There are 3 ways to turn a row about zero (a turn may also mirror it). The second row of each pair is the first, turned, with some noise.
(in the rows, 128 means zero)
Some pairs, each with its turn after it:
[134 126 145  73]
[ 91 133  87 116]	(1)

[135 134 114 118]
[118 135 126 142]	(1)

[142 144 126 111]
[139 119 148 139]	(2)

[ 74 181 109 142]
[ 86  87 180 140]	(0)

[ 79 117 151 135]
[104 121 105  81]	(2)

[111 154 241 123]
[ 94  78 130  31]	(1)

[ 89 186 118 168]
[174  89  77 106]	(2)

[171 149  80  61]
[ 78 157 103  55]	(0)

[ 91  65 142 174]
[193  82 114 164]	(0)

[159 117 122 123]
[124 162 129 125]	(1)

[145 157 125 159]
[134 146 165 125]	(0)

[116 144 103 135]
[137 107 108 140]	(2)

[116  61 131 125]
[ 70 158 121 124]	(2)

[ 88 128 141 119]
[130  91 107 123]	(1)

[159 162 151 119]
[110 174 141 136]	(0)

New pairs, each followed by its turn:
[ 84 138 156 164]
[135 102 156 179]	(0)

[118 122 144 148]
[147 116 135 111]	(1)

[103 117 173  80]
[103 106  77  90]	(1)

[138 159 170 111]
[156 124 166  96]	(2)

[ 98 113 136  49]
[ 77 109  63 133]	(0)

[172  94  82 154]
[166 188 143 154]	(1)

[128 164  97 108]
[ 99 123 131 166]	(1)

[141 102 131 133]
[116 156 132 134]	(2)

[129 153 115 126]
[114 123 140 148]	(1)

[122 145 184 138]
[113 101 145  80]	(1)

[156 137 153  94]
[ 89 147 118 106]	(1)

[114 133  77 146]
[132  95 155  95]	(0)

[ 96 110 124 182]
[184 103 150 126]	(1)

[159 201 138 142]
[ 76 123 189 128]	(1)

[157 132 121 102]
[102 155 122 132]	(1)

[112 126 120 130]
[125 108 129 130]	(0)

[116 106  96  75]
[101 104  84  95]	(0)

[153 101 108 160]
[163 163 147 135]	(1)

[121 137 176 152]
[131 105 151  83]	(1)

[139 171 184  97]
[ 68 112 132  83]	(1)

[141 128 101 154]
[148 124 154 106]	(0)

[113 138 203 142]
[131 148 128 204]	(0)

[129 162 125 121]
[152 104 136 130]	(2)

[120 143 121 170]
[153 133  92 125]	(2)

[143  98 112 125]
[106 145 127 151]	(2)

[ 92 201 143 143]
[ 94  62 169 134]	(1)

[108 117 158 141]
[146 105 125  99]	(1)

[ 88 160 169 107]
[133  91 143  70]	(2)

[ 95 136  99  73]
[ 75  93 103 107]	(0)

[156 134 158  60]
[ 86 171  77 129]	(0)

[150 203 135 123]
[ 64 116 171 133]	(1)

[185 165 106  88]
[ 90 180 128  77]	(0)

[136  99 131 185]
[182 139 158 112]	(1)

[ 75 138 122 141]
[118  84 145 149]	(0)

[143 131 138 105]
[129 125 156 131]	(2)

[148 125 125 126]
[134 142 126 115]	(0)

[181 105 117  98]
[138 164  94  87]	(0)

[155 144 134 128]
[154 132 144 138]	(2)

[132 131 148 132]
[129 140 128 143]	(0)

